The rows are grouped in 3 ways, from coarse to fine. Each group lies inside one group of the grouping before and may be the whole of it. The rows also spread widely along 12 directions, which tell nothing about the answers.
(in the rows, 128 means zero)
Known rows, each followed by its group in each grouping:
[126 172 123 129 104 126 127 138 146 125 132 122 110 118 122 167 158 112
 131  99 136 119 159 147  95 156 102 130 151 151 116 119 130 152 102 136
  91 132 113  95 164] | vem j_858 j_991
[ 91 177 129 141 142 102 124 151  90 111 139 104 188 145 155  98 111 151
 168 141 130 152 152 130 109 127 161 112  95 141 159 112 108 118 164 122
 101 138 161  81 113] | tokur j_774 j_855
[101 128 112 117 129 126 156  93 150  72  90  96  87 125 137 115 125 111
 106 150 147 110 129 118 130 125 135 123 123 142 148 171  93 124 114  76
 115 131 139 127 122] | tokur j_632 j_673
[119 178 107  99 119 136  99 148 124  80 138  73 112 131 116 175 140 148
 153 103  97 158 177 142  76 132 109 122 109 156 168  75 175 114 137 115
 118 108 118  92 157] | Sokaz j_247 j_105
[ 76 136 114  90 161 134 116 105 141 110  80 104  38 143 129 151 108  92
 145 113 100 134 157 158  95 108  91 138 127 186 144 117 105 164 133 157
  78 150 132 119 201] | tokur j_686 j_337
[109 143 108 113 136 108 162 131 152 107 111 110 101 128 121 145 115 130
 136 152 107 107 150 143 112 142  81 145 161 157 130 134 118 122 116 137
  97 172 129  95 143] | vem j_993 j_461
[115 139 107 119 140 120 150 122 126  98 124 108  88 109 133 147 128 150
 141 150 123 116 142 150 125 143  96 140 139 141 133 118 123 106 106 117
 113 135 118 102 153] | Sokaz j_77 j_177
[126 143 117 109 124 120 169 120 123  83 105 132 133 102 189 119 105 146
 133 144 116 134 135 140 145 149 117 143 124  90 117 136 115 109 114  73
 119 130 107 108 109] | tokur j_686 j_828
[146 131  78 146 126 132 159 139 118  93 130  99 107 135 135 148 133 157
 119 174 126 111 155 116 116 154  98 122 117 141 124 129 125  81 121 101
 156 107 134  80 166] | tokur j_774 j_593
[111 107 141 117 185 116 127 135 122 122  81 130 109 168 177  93  45 146
 128 134  54 162 135 127 172  62 113 126 105  94 126  92 144 100 139 163
 150 144 153 119  82] | Sokaz j_301 j_621
[138 155 108 158 108 121  80 131 118 119  99  96 168 157 198 139 145  92
 126 121  91 143 145 100 140 101 173  68  80  92 147  98 100 143 128 132
 167  98 179  83 118] | tokur j_774 j_618
[118 174 128 109 123 131 101 130  80 140 193 153 124 107 130 129 182 137
 151  93 149 139 151 160  83 158 162 132 142 150 102 125 124 140 114 129
 118  78 128 126 179] | vem j_540 j_821
[152 120 123 137 115 134 148 110 167 127 100 145  89 133 192 147 125 100
 117 120 102 115 121 122 149 141 127 127 134  95 121 126 132 118 100 107
 165 120 109  97 122] | Sokaz j_77 j_720
[139 114 122 116 134 151  73 157 123 110 118 122  79 180 116 124 132 113
  88  77 123 114 157 107 112  92 155 107 108 157  79 142 141 117 109 148
 153  62 183 145 143] | vem j_858 j_950
[ 79 181 159 122 103 112 120 124 147 111  96  85 139 102 118 137 133 127
  89 102 152 158 128 127 167  96 138 108 137  75 153 109 106 156  73 108
  69 147 117 158  39] | Sokaz j_389 j_876
[ 51 171 147 150 144 110 131 129 129 108  72 122  96 112 120 128 130 106
 132 110 161  98 133 169 150 107 113 116 140 161 123 134  49 166  92 148
  13 185 151 126 137] | Sokaz j_301 j_372
[120 180 133 161 116 134 112 187 137 129  90 107 129 165 145 176 113 132
 126  81  98 144 166 137 131 117  99 103  96 126 129  66 153 121 121 164
  97 137 143  71 137] | Sokaz j_389 j_12
[ 98 164 140 114 131 117 112  81  94 171 141 136 130  88 178 136 156 117
 141 122 112 184 120 152 142 117 145 117 135  75 143  88 107 181  99 158
 126 111  92 128 142] | tokur j_632 j_673
[ 88 153 162 164 154 147 164 104  97 175 121 154  75 147 144 110 110 150
 110 131 157 159 133 129 150 119 137 123  89 128 131  88 158 129 135 121
 125  88 105 110 136] | tokur j_686 j_828
[120 151 116 173 116  84 115 127 146 157 149 110 173 150 156 132 131 102
 154 146 108 128 125 111 136 144 162 107 138 118 174 112  89 131 125 168
 151 155 153  67 119] | Sokaz j_77 j_177
[ 98 167 161 154 136 133 121 155 130 149 131 156 114 168 133 112 107 128
 131  80 146 145 139 135 125 120 156 125 118 147 129 109 150 125 137 150
 103 122 133 109 118] | Sokaz j_301 j_621
[108 132 107 129 118 128 147 117 198  77  63  72  54 150 108 164 120  93
  96 137 121  92 147 116 120 122  93 121 129 165 164 142 111 118 108 101
 107 161 144 104 132] | Sokaz j_389 j_12
[111 164 109  60 150 110 100 139 102 123 155 136 113  84 155 168 133 143
 190 101  70 155 156 203  80 151  84 164 167 135 122  89 117 140 116 182
  89 151  93 105 206] | Sokaz j_389 j_12
[108 128 110 145 134 131 117 107 150  76  41  75 101 169 173 128 112  82
 104 135  99 117 141 100 151  79 142  80  73 129 153 137  93 134 127 107
 137 124 190 104 118] | tokur j_632 j_673
[105 175  94 117 132 103 137 113 105 112 176  82 150 111 123 136 144 156
 172 174 128 155 155 136  78 160 127 131 131 153 187 109 121 118 155 113
 121 136 116  81 155] | tokur j_774 j_593
[133 140 128 122 120  79 171  74 177 134 113  75 171 113 174 123  92 126
 130 199  67 172 127  94 159 115 105 124 141  53 196  95 143 134 125 101
 168 176 100  86  24] | vem j_858 j_991
[166 104  80 123 111 120  82 189 118 100 156 147 126 132 138 147 151 121
 114  95 120  78 134 133 129 155 142 134 172 124  50 169  71  91  62 175
 154  99 165 127 181] | Sokaz j_77 j_177
[129 122  74 116 131 122 127 143 136  89 132 103  87 144 119 150 124 121
 138 144 113 103 159 131  90 156 103 141 140 182 127 147  97 105 127 138
 131 129 148  94 204] | tokur j_686 j_337
[155 171  72 108  82 117 116 112 145  80 145  93 155 102 180 177 173  98
 166 129  97 134 152 138  80 180 132 120 136 121 165 131 107 138 123  99
 146 122 114  70 179] | tokur j_632 j_673
[ 50 138 147 137 176  99 149 117 129 111  76 100  97 134 120  99  88 135
 133 150 139 115 127 144 160  90 117 124 123 154 149 129  78 133 118 141
  57 183 160 124 100] | Sokaz j_77 j_177
[ 93 170 138 120 121 136 136 103 100  88 112 121  98  92 135 121 176 137
 113 124 176 105 137 147 127 128 153 115 121 141 112 145 105 139  97  59
  87  93 136 142 124] | vem j_993 j_461
[113 139 117 119 135 133 131 150 158  96  72  88 100 170 141 144  88 115
 114 119  93 145 159 117 118  98 102 116 104 137 141 111 148 126 134 134
 108 145 144 104 118] | tokur j_774 j_855
[115 116  95  86 112 103  91  55 136 115 150 101 106  87 141 124 185  73
 112 158 134 121 108 113 118 128 180 118 172 108 153 173  42 168  83 114
 161 108 134 164 136] | tokur j_774 j_618
[107 149 104 112 122 124 130 134 130 108 138 114  96 125 113 147 133 126
 128 123 139 125 149 142 103 153 112 144 146 157 127 135 106 131 111 136
  97 128 120 118 173] | tokur j_686 j_828

New rows. What belongs after each?
[137 161  86 116 113 144 100  88 112  79 126 100  94 129 187 156 171  98
 163 128 107 128 162 134  74 151 160 106  77 161 165 116 126 132 157  70
 162  66 144  78 206] | tokur j_686 j_828
[ 99 169 126 128 105 132 114 121 119 133 135 132 106 106 136 149 166 107
 125 100 159 134 137 148 119 150 144 126 141 133 120 126  92 165  94 127
  90 110 110 129 165] | tokur j_686 j_337
[111 158 105 126 126 102 102  72  96  98 114  85 127  77 161 141 190 109
 146 164 117 108 143 146 127 119 133  96 121 126 140 119  57 163  96 108
 118 115 157 107 160] | vem j_858 j_991
[133 153  85 109 110 131 142  81 124  59 126  73  72  74 132 166 182 144
 126 171 132 107 150 142 107 152 103 122 123 136 161 122 114 103 102  48
 143  96 114 107 169] | Sokaz j_389 j_876
[115 106 107  70 138 111 126  55 120  97 180 129 103 109 151  74 136 117
 139 166 140 134 111 113  98 150 204 153 145 132 164 190  94 114 140  60
 186  83 120 155 121] | tokur j_686 j_828
[113 154  95 143 133 106 137 137  97 121 125  90 138 108 135 153 141 153
 134 168 115 133 151 139 136 130  89 113 130 120 134  96  90 126 106 155
 109 143 138  88 159] | tokur j_774 j_618
[ 84 157 148 112 141 140 128  42 106 135 113 111  47  83 149 137 174 126
 121 146 143 148 125 150 131 107 144 115 106 119 167  94 124 155 107  79
 128  84  98 142 145] | Sokaz j_389 j_12
[144 169  91 161  97 131 137 145 141  80 113  75 112 130 125 178 151 141
 120 142 122 119 163 125 125 141  95 107 111 136 151  91 139 100 110 103
 126 121 137  75 147] | Sokaz j_301 j_621
[108 147 120 115 135 120 132 100 141 137 104 114 113 125 171 142 121 104
 137 135  95 156 136 133 124 118 117 120 132 106 151 107 118 157 123 137
 126 143 109 105 131] | tokur j_774 j_593
[121 116 100  79 123 134 114  75 148  44  99  92  94 126 165 107 139  89
 113 135 125 119 127 107 112 115 180 117 112 130 154 188  97 125 124  46
 157  93 152 149 113] | tokur j_632 j_673
[ 62 140 127 115 170  99  93  72  67 148 192  60  96 110  63  99 158 173
 132 187 154 173 129 119 130  87 171 115 121 145 197  88 113 126 122 146
 142  86 144 162 122] | Sokaz j_77 j_177
[ 98 122 136 165 154 136 128  86 120 160  97 128  47 141 144 133 142 109
 111 141 129 118 123 127 156 102 135 103 108 137 134 103 112 138 104 148
 146 101 142 113 162] | Sokaz j_77 j_177
[116 143 131 141 128 124 117  91 134 186 187 114  90 167  94 119 152 112
 115 139 135 158 141  96  94 129 170 115 129 157 173 112 159 134 140 142
 183  85 136 117 137] | vem j_540 j_821
[ 80 156 157 151 110 138 138 116 157 131  95 142  62 122 107 135 160  95
  82  90 198  89 120 138 139 134 146 121 144 153 116 158  82 150  76 109
  70 127 126 145 131] | Sokaz j_389 j_12
[119 156 163 121 120 156 141 125 128 142 101 167 105 133 189 120 121 118
 107  79 136 163 129 133 139 118 153 124 110  87 103 113 163 146 113  99
 120  92  91 131  98] | tokur j_774 j_855
[121 141 111 108 106 138 103 154 151  94 117 118 101 152 126 142 127  98
 109  83 138 125 149 122 106 137 145 130 135 148 113 153 113 133 109 121
 110 110 139 133 146] | tokur j_686 j_337
[ 87 166 125 102 134  99 113 125 128 142 154 118 147 124 130 131 123 112
 158 112 116 166 136 149 101 136 135 138 157 135 158 123  99 161 127 179
  90 160 115 113 148] | tokur j_632 j_673
[ 88 141 125 147 131 118 123  67 109 151 163 116 101 120 117 102 174 109
 117 165 181 127 116 108 115 133 193 109 131 148 165 152  78 147 121 106
 149  91 136 135 142] | tokur j_774 j_593
[151 103  83 114 105 141 134  85 181  70 113  85  67 158 139 131 145  84
  92 158 131 100 136  74  97 138 163 113 120 151 164 180 124 104 130  49
 198  88 150 118 128] | tokur j_774 j_618
[ 63 116  97 110 181 116 146  78 102  51  60  32  55 125 109 114 101 153
 112 210 116 122 152 123 150  69  90 110  80 161 171 121  84 113 129  92
 102 132 176 137 133] | tokur j_686 j_828
[102 155 135 140 127  97 113 113  90 148 170 173 182 117 191  79 141 111
 168 127 149 130 114 137 125 162 209 128 135 118 128 155  51 142 135 123
 132 117 142 104 138] | tokur j_686 j_337
[ 89 138 149 123 120 108 175  63 149  95 100 114 134 103 168  72 124 111
 105 173 172 127 100 101 157 124 186 120 126  92 167 179  81 136 115  27
 123 136 121 144  34] | tokur j_774 j_855
[ 96 176 140 139 122 135 139 128 110 132 129 127 125 122 141 126 142 138
 121 113 165 150 140 133 125 133 148 116 116 123 132 116 129 142 119 104
  96 108 113 119 118] | tokur j_774 j_593
[ 97 148 140 118 151 120 134 121  79 105  99 133 124  80 174 122 126 162
 136 131 110 133 130 164 166 109 111 125 121  89 100  98  97 124  87 119
 100 126 119 124 120] | Sokaz j_247 j_105
[118 107  88 118 118 132 110 125 109  89  97 111  68  92 123 151 165 115
  75 135 145  88 129 137 165 119 107 123 153 114  66 160  38 136  38 133
 110 101 148 167 175] | tokur j_686 j_337
[103 151 127 126 128 117 113 136 130 113 132 121 114 130 128 130 137 120
 138 106 143 119 135 140 121 134 150 126 138 146 133 134 105 129 108 135
 102 129 141 119 135] | Sokaz j_77 j_177
[106 143 141  86 123  92 142  85 155  99 143 154 154  92 188  83 124 102
 160 130 133 117 101 142 115 164 189 155 165 109 158 188  68 128 127  67
 126 157 112 125  82] | Sokaz j_389 j_12
[ 75 145 145 144 162 111 125 120 125 154 111 103  97 153 114 122 104 133
 125 140 117 144 138 129 139  93 124 116 113 144 164  93 115 128 131 167
 111 146 148 109 126] | Sokaz j_389 j_12
[113 148 135 136 130 127 127 126 139 149 120 118  96 139 134 150 124 127
 114 121 111 146 138 130 135 117 117 122 125 116 145  91 141 125 112 147
 134 124 117 106 130] | Sokaz j_389 j_12
[ 79 169 152 103 117 115 110 115 158 152 136 128 127 144 130 122 112  90
 132  83 137 174 131 129 110 128 167 136 146 127 163 127 123 177 127 146
  88 143 105 139 100] | tokur j_686 j_828
[146 123  75 108 119 129 112 122 143  87 139  65  70 132 100 174 151 136
 109 156  99 120 158 117 102 132 101 125 132 146 156 114 134  91 108 121
 172 100 138 112 172] | Sokaz j_389 j_12
[123 125 101 122 135 126 140 122 143  99 113 103  69 127 121 151 130 132
 115 149 118 101 143 135 120 136  98 134 135 150 134 131 110  99 108 119
 134 129 135 107 164] | Sokaz j_389 j_12
[102 153 125 127 127 117  95 148 133  93 101  91 131 145 138 133 122 120
 126 101 120 131 143 126 138 101 148 105 112 127 138 118 110 128 109 133
 101 131 165 121 102] | Sokaz j_77 j_177
[126 146 107 151 119 137 189 131 154 115  75 126  76 118 153 175 127 122
 114 145 127 102 147 146 134 155  53 130 139 135 111 118 118 127  98 119
  92 159 102  73 172] | tokur j_774 j_618
[ 88 163 138  84 134 128 131 102 116 158 223 109  99 122  61 112 142 165
 123 135 179 200 138 118  73 145 164 156 156 148 183 117 181 129 141 113
 132  87  68 160 112] | tokur j_774 j_593
[ 92 158 132 117 131 116 111 127 140 127 121 102  99 130 113 146 128 120
 126 110 120 142 144 139 116 116 119 124 139 139 155 107 116 140 112 151
  98 143 129 121 135] | Sokaz j_389 j_876
[157 131  80  91  98 124 163 114 180  64  92  85 109 107 173 171 124 112
 124 159  82 127 149 124 112 152  80 139 147  99 144 136 130 117 105  78
 140 149  97  93 125] | tokur j_774 j_855
[156 112 106  94 109 134 141 161 147  88 124 155 122 125 163 130 109 127
  98  97 119 122 127 128 139 149 122 153 163  90  70 176 116 101  80 121
 139 117 112 139 124] | tokur j_632 j_673
[ 98 159 129 136 135 112 137 123 136 121 119 107 113 125 141 141 129 126
 148 127 126 127 138 143 127 135 122 126 131 142 157 109 111 133 121 130
  95 152 128  93 133] | Sokaz j_77 j_720
[130 154 134  89 148 124 142 130 143 161 113 135  95 120 162 176  95 135
 156 106  48 178 165 169 109 124  38 155 153 109 117  55 191 154 121 187
 107 158  69  85 158] | vem j_858 j_991
[111 133 123 119 142 122 130  92 137 151 105 130 102 128 179 134 119  99
 133 136  92 152 128 131 133 114 124 121 133 102 141 111 112 157 119 146
 141 135 112 110 137] | tokur j_774 j_593
[ 94 150 135 126 128 109 128 102 144 130 151 104 107 130 103 116 130 127
 122 141 144 149 127 119 124 121 152 131 147 135 176 122 123 130 121 123
 126 133 121 134  99] | Sokaz j_301 j_621
[135 136  81  63 120  92  99 124 116  61 157  79 156  74 150 144 146 148
 158 148  88 139 138 148 118 139 127 143 165  92 140 132  91 111  91 114
 133 134 125 134 118] | Sokaz j_77 j_177
[109 152 109 153 115 137  99  91 116 123 103  96  94 127 150 151 181  90
 108 133 140 123 139 117 127 110 156  82 102 131 141 120  85 161 104 116
 137  88 153 116 161] | tokur j_774 j_593
[124 105 102  97 156 115 148 113 126 107 135 118  75 106 132 132 115 152
 131 162 106 122 130 145 134 135  95 156 160 123 119 131 120  96  97 132
 141 131 110 126 148] | Sokaz j_77 j_177
[107 128 140 135 130 128 152  82 164 149  93 118  94 149 165 118 106  98
  99 145 117 155 118  98 148 103 144 114 120  94 161 122 135 145 123 107
 155 128 111 121  80] | tokur j_774 j_593
[ 97 176 116 139  78  93 120 129 197  87 118  27 155 138  81 156 138 106
 105 136 149 141 138  90 132 123 145 103 143 121 213 124 113 140  99 103
  93 170 140 119  42] | Sokaz j_77 j_177
[117 140  98  63 150 117 157  64 108  78 153 100  70  58 127 138 160 158
 160 179 119 124 152 168  81 155  83 161 157 157 141 133 126 125 118  72
 118 118  91 122 179] | vem j_858 j_991
[139 121 122 113 118 154 153  94 182  83  61  95  38 140 156 154 115 111
  79 131 100 126 140 107 142 104 102 117 108 105 148 118 167 107 105  62
 162 106 112 122 100] | Sokaz j_389 j_876
[140 142 103 169 102 122 101 140 132 112 114  80 166 171 158 128 135 112
  96 140 119 139 141  71 147 106 178  74  87  94 152 119 112 114 123 111
 181  92 177  99  84] | tokur j_774 j_593
[138  84 103 156 158 144 119 183 132 107 104  96  60 211  82 121  75 158
  62 138 106 120 152  81 161  69 107 111  99 143 103 116 163  54 113 164
 175  90 185 131 117] | Sokaz j_301 j_372
[ 93 136  82 149 148 110 166  83 126 100 107  85  72 112 119 148 146 120
 142 196 133  91 144 142 112 149  83 124 131 188 162 142  64 126 123 130
 107 157 144  76 215] | tokur j_632 j_673
[126 159 147 110 130 137 121 134 112 128 137 135 126 122 170 131 121 156
 133  96 113 178 136 139 141 118 147 127 112  80 128  84 179 118 115 111
 138  91  99 124  90] | Sokaz j_77 j_177
[204 144  96 100  80 140 112 181 157  70 166 163 158 145 195 139 124 126
 142  73  96 129 146 123  92 181 162 148 142  97  99 150 172  71 127  81
 189  88 113  91 119] | Sokaz j_301 j_621
[ 78 135 125 110 119 110 104  64 152 119 121 110  93 119 127 107 169  56
 119 133 164 106 112 117 102 124 194 116 153 158 163 185  42 182 106 111
 108 130 148 154 138] | tokur j_774 j_855
[116 153 144 190 122 130 190  78 151 133  87 120  94 130 178 130 129 126
 120 169 147 120 121 113 167 137 133 105  94 110 171 103 141 116 124  64
 144 127 112  70  98] | Sokaz j_77 j_177
[111 151 136 145 148 117 142  93  78 119 138 166 128 102 186  87 158 130
 168 144 154  87 133 155 112 158 164 121 111 160 106 154  76 126 138  89
 122 102 156  85 170] | vem j_858 j_950
[ 74 160 158 132 140 142  99  93 138 156  74 138  77 156 174 128 134  57
 133  81 124 146 134 137 111  92 166  99 100 151 148 112 110 197 135 148
  92 122 139 118 153] | tokur j_774 j_855
[109 118 115 101 140 119 153  92 172 135 128 138  77 139 139 122 109  91
 130 139 122 124 125 125  96 147 127 153 168 151 148 165 109 140 130 128
 132 152 104 117 145] | tokur j_774 j_593
[117 126 112 132 120 108  92 101 172 101 100  68 119 169 148 126 120  79
 122 137  96 129 131  86 133  95 175  94 110 126 190 131 108 131 129 118
 168 127 175 111  87] | Sokaz j_77 j_177
[129 103 126  75 152 139 170 103 176 103 105 169  38 129 167 125  89 109
 134 117 102 102 126 153  98 155 103 178 160 152 116 167 140 101 128  96
 137 144  90 115 158] | Sokaz j_389 j_12
[116 136  91  89 115 112 126  82 124  50 117  57 102  63 134 146 174 139
 119 170 132 115 130 134 143 124 125 121 142 105 153 137  80 121  75  61
 123 115 128 148 111] | Sokaz j_77 j_720
[122 163 118 146 135 126 125 111 127 141 148 129 108 164 153 131 145 101
 168 124 110 123 161 134  70 153 148 113 106 189 156 118 139 131 169 125
 147 113 157  61 188] | vem j_540 j_821
[ 93 153 113  93 137 137  84 100 138  66  65  61  57 129 134 161 143  98
 124 107  95 126 161 142 108  81 116 100  97 154 162 106 112 147 117 110
 100 118 160 129 154] | Sokaz j_389 j_876
[ 91 159 135 118 128 123  62  94 111 142 164 121  97 132 124 120 178  91
 139  95 146 133 133 132  88 120 203 107 125 160 164 130  93 156 126 136
 139  82 153 136 165] | Sokaz j_389 j_876
[ 93 168 147 161 117 117 162 104 175 166 129 143 123 162 147 119 118  84
 141 122 156 136 126 114  99 160 160 126 136 156 179 141 125 153 155 117
 112 159 107  76 118] | tokur j_774 j_593
[100 129 119 103 104 127  57  93 166 130 114  97  87 151 124 137 168  36
  93  91 132 132 124  98 107  94 195  99 145 135 151 159  75 191  93 149
 133 105 155 169 130] | tokur j_774 j_855
[ 92 155 152  87 101 108  74  80 131 140 188 137 138  93 127 104 181  88
 128  91 163 148 102 124 105 137 229 131 175 110 160 158  85 170  93 108
 137  95 106 175  93] | Sokaz j_247 j_105
[108 135 114  88 140 122  94 135 106 103 131 126 121 131 154 117 118 120
 143 107 110 144 142 143 113 122 151 135 129 132 117 138  96 134 123 136
 118 112 143 135 150] | tokur j_686 j_337
[139 115 101 104  77 129 100  61 176 132 155  84  82 118 108 145 190  70
  61 144 154 142 110  70 124 125 185 108 166  91 169 159 107 157  73  93
 198  75 111 174  95] | tokur j_774 j_618
[157 169 111 160 113 142 119 155  63 106 148 129 152 128 175 131 170 165
 132 123 128 124 164 132 125 145 151  94  77 116  91 103 141  91 123  86
 161  52 167  83 154] | vem j_540 j_821
[118 163 139 131 112 118 138 140 132 135 140 146 131 109 146 136 134 134
 126 107 137 132 130 145 135 151 128 135 152 103 120 121 116 122  95 127
 111 132 104 111 118] | Sokaz j_389 j_876
[151 152 132 133  79 157 147 192 194  66  66 118 103 156 146 168 107 119
  76  56 140 113 148 116 149 135 110 124 124 101  92 137 173 102  80  77
  97 125 118 118  71] | Sokaz j_77 j_177
[ 82 144 140 120 151 121 142 146 141 120  57  72  81 125 108 166  87 157
  92 126  97 165 146 143 188  64  46 120 130  89 128  60 145 139  72 175
  64 169 115 140  83] | Sokaz j_77 j_177
